All rows are made from the same 10 directions, up to rounding. Whole rows:
[[ 64  14 -35  12  23  30  63 -32   3   0  17  15  26 -48  -6  14  11  40
   35]
 [ 31   5 -19  10  50   8  55  -5 -24  34   8 -12  11  21 -42 -17   2  23
    2]
 [  8  64   5  34  55 -17  41  24  39  45   7   6 -12 -26  -2   5 -16   2
   17]
 [ -6  12   7 -27 -17  31  18 -57  34 -27 -14 -31  12  -9  17  31  -2  33
  -11]
 [ 31  19  36  23 -24  -2  -2  -1  55 -21 -13 -24  -3 -34 -24  -5  29  75
    2]
 [ 40  16 -23 -17   1 -26 -41  -9 -15  21   0  16  11  -5  40  37  15 -26
    0]
 [ 45 -16 -29 -40  36  -7   1  23 -32 -19 -62 -19   2   9 -38 -36   2   3
  -13]
 [ 37   1   5 -25  49 -25 -19  25 -10 -47   3   1  29  31 -29 -42  33  -2
   15]
 [-31  54  15  -4  39 -16  13  39  25  -7   6  21  -5  17  -4  -7 -44 -17
   34]
 [ -2 -40  17   3 -15   8  -1 -43 -23  37  -1 -63   0  52 -30  -3  39  34
  -66]
 [-31  46  25   2  45  -7  13 -39  44  16  28 -20  18  28  30  18   4 -14
    5]
 [-18  21 -13  13  17  25  66  19 -12  21  44  25 -13 -17  -5  21 -34 -13
  -11]]

The start of a row, then its end:
[  3   0  20  22  -5 -20 -31 -34  29  26 -31 -32   9  25  -3]
[-17  17  33  28]
[ 15  38  12  31  49 -33   9  33  19  40  -8  -6  -9   5 -24]
[-23   2   8  13]
[-33  28   9  34  46 -22  -2   5  40  13   8  20   6 -10  31]
[-23  -9 -43  59]
[ -1  45  13  58  50   2  66  -9  52  60   7 -21 -12 -34 -10]
[-4  0 25  6]
[-12 -37 -32 -45   4  19   0 -27 -41 -14 -40 -12  12  38  -4]
[-14 -25 -18   6]
[  5   8 -19 -19   1  27  43  22 -19 -18  29  23 -10 -34   3]
[ 29 -15 -16 -36]
[-41   9  29 -21 -32 -13 -50  21  15 -48  19  22  -1  16  25]
[ 10 -11 -25   7]
[-43 -33 -28  -1  -1  38  33 -17  -7 -28 -16  23   6 -15  10]
[-28 -44 -26  57]
[ 17   3  -4  22 -40   9  -2  -2   8  -6  23  33   3 -36  12]
[21 -2 22 33]
[-53  -2  16   7  22  33  50 -41  19 -16  22 -13  23  42 -17]
[-25 -24  18  41]
[-20  17  -2  41  16   1  27  12  19  21   4  26  -4 -13  -5]
[-22 -33   2  64]
[ -8  38  -4 -37 -19  37  44 -31  27 -14 -29 -20  -6 -12   1]
[ 46 -49  44 -11]
[  0  30   9  31   9  -1  29  23  24  18  14  13 -14 -28  -8]
[  3 -12  14  11]
[-61 -33  -2  -2   1  12   2 -19  -9  20 -28 -25 -14  24  10]
[-19 -23 -37 -15]
[-18 -38  21  49 -21  24  37  23   6  -5  16  -8 -22 -29 -43]
[-40  14  30 -17]
[ -7 -41   8 -18  -1  11  -6 -19 -26 -26   6 -23  19  50 -28]
[-28  22  12 -13]
[ 35   4  12  45   3  10  23 -10  43 -31  26  16  22 -52  -9]
[-23  35  46  56]
[ -7  40   0 -29  13   5  18  28  24 -30  -9   8 -15 -35  15]
[ 23 -26 -16 -21]
[-10   6  12  21  34   9  22 -39  41 -21   4  -6  34   8  -4]
[-37   7  22  73]
[ -9 -14 -15 -40 -37  28  10 -25 -34   6 -11 -17  -9  22   0]
[ 40 -24  10 -48]
[ 54  10   0  15   2  -3  13   5  -6  14  38   1   3 -26  -8]
[ 23  44  24 -36]
[ 47  21  14  35  41 -36 -18  39  29 -27  27  31  22 -27 -10]
[-40  45   6  55]
[ 28 -19 -15   3 -20  15   9 -16  -4  -8 -33  -5   6 -12 -24]
[-15  -5  45  31]
[  7   6 -17  33   9 -14  16  58 -19  57  11  21 -45 -58  11]
[ 16  -2 -47 -54]
[-19  -4 -12  -2  30  23  31 -61  22   9  -5 -25  14 -16  38]
[  8   8 -24  -3]
[-14  -3  45  51 -29 -23 -30  12  37  20 -17 -19 -16  10 -30]
[-34  11  48  22]
[ 18 -10  -9   2   2   1 -12 -19  15 -25 -12   8  19 -23  16]
[-13  15   1  40]
[-22   4 -24  23  -6  18  32  28  -2  -5  12  57 -10 -43  11]
[ -5 -50 -23  58]
[  2   7 -24 -43  16  21  29 -49 -30  23 -13 -26  17  54  -6]
[ 28 -26  13 -13]
[-25 -18   1  -1  26  -2   0  24 -13 -30  14  20  10  22 -12]
[-43  -6 -30  30]
[ -8  -6  12  22 -24  -7  -1  24  19  35 -77 -39 -46 -19 -35]
[-23 -21  37 -24]
[-23 -36 -21  -2 -31  32  25 -12 -25  29 -15 -17 -32 -30  13]
[ 24 -13 -21 -64]
[  6 -10   6 -10   0  21  26 -50  -9  23   7 -49   8  31 -15]
[ 18  22  34 -51]
[  2 -38 -42 -12 -52  40  21   3 -47 -13   5  37 -11 -36   8]
[ 24 -32  -9  -2]
[ 22  37 -19  -1  16 -19 -13 -12   9  26  -8  19  10  -7  32]
[ 26 -13 -13  39]
[-53  10  33  11  -1 -11 -12   5  31  11 -23 -23 -17  25  -4]
[-18 -21  -1   2]
[ 36   4  14  18  24 -48 -51   4  -8  24  15  -2  22  42  -8]
[-21  48   3  19]
[ 15 -29  -4   0 -36  11  -3  42 -17 -41  -3  22 -14 -35 -24]
[-17   2  13  -7]
[-34  33  28  20 -10   3  24  -6  12  40  27  -9  -9  42 -20]
[ 20 -30  34  -1]
[ -5  15  18  15  12 -15   4  63 -15 -13  55  37  -5  14 -27]
[-14   0  -9   1]
[ 20 -43 -18  61  18  -9  -2 -20  -8  52  10   0   3 -38  19]
[-27  53 -28   8]
[ 42   0  20   0  44   4  22  11  35 -65  10 -21  19 -38 -26]
[-39  62  25 -17]
[-12  18   4 -23 -36  -8 -28  71   8 -56 -16  45 -26 -37   5]
[  6 -41 -16  11]
[ 71  22 -26  13  20  -4  22  18   4  -3   2  27   9 -56  -7]
[ 4 15 22 28]
[-27  15  20  17  19   3  34  32  28  -4 -38 -14 -19   6 -50]
[-47 -39  33  27]
[ 40 -17  11  11   4 -30 -58 -72   9  22  -9 -36  45  51   9]
[-13  65  32  34]
[-17   6   2   1  25  32  63  -1  -2 -32  25  13  22  32 -48]
[-32 -33  36  53]
[ 27   5 -19 -25   9  12  25  34   0 -38 -49   4 -10 -34 -30]
[-19 -26  20   7]
[ 13 -43 -34   8  34  13  31   7 -36  20  -3  -8 -11 -36   3]
[-20  26 -48 -48]
[ 42 -26  -9   6 -10  -6 -33 -73  -1  15 -12 -25  37  20  14]
[ 0 48 30 28]
[ 24  16  19 -31 -33  -4 -27  -6  13 -39 -26 -14  12  28 -27]
[ 6 -5 64 15]
[-33  14  23  -4  16  -2   5 -15   9  15  32 -21   0  30  13]
[ 17  10 -19 -40]
[  2  -2 -25  36   5  24  57 -40   0  77 -28 -23 -14 -17  -9]
[  8 -24  28   6]
[-58 -49   9  24  -9  38  37  -1  -2 -30  25   5  -4  -9 -12]
[-40  -6 -14   7]
[-40   2  17  22  39   6  14 -33  41 -11  41  -3  19 -16  45]
[-10  28 -45  12]
[-16 -26  22  58  -5 -13 -14  32  12  -4  34  25  -5 -23  -6]
[-44  28 -13  28]
[ 26 -52  -3  25  -4  20  15 -39   0  11  -2 -41   2 -37  -1]
[-14  65  13 -49]
[ 47  33  -9  16 -12  13  34  13   0  -7  53  43  11 -34  -9]
[34  0 40 24]
[ -4  -6  29  53 -48 -19 -30  39  20  20   7  11 -32 -37  -6]
[-5 15 18 -8]
[ -3 -28   6 -17 -38   9 -21   0   9 -20 -45 -32 -25 -35   8]
[  4  14   2 -57]
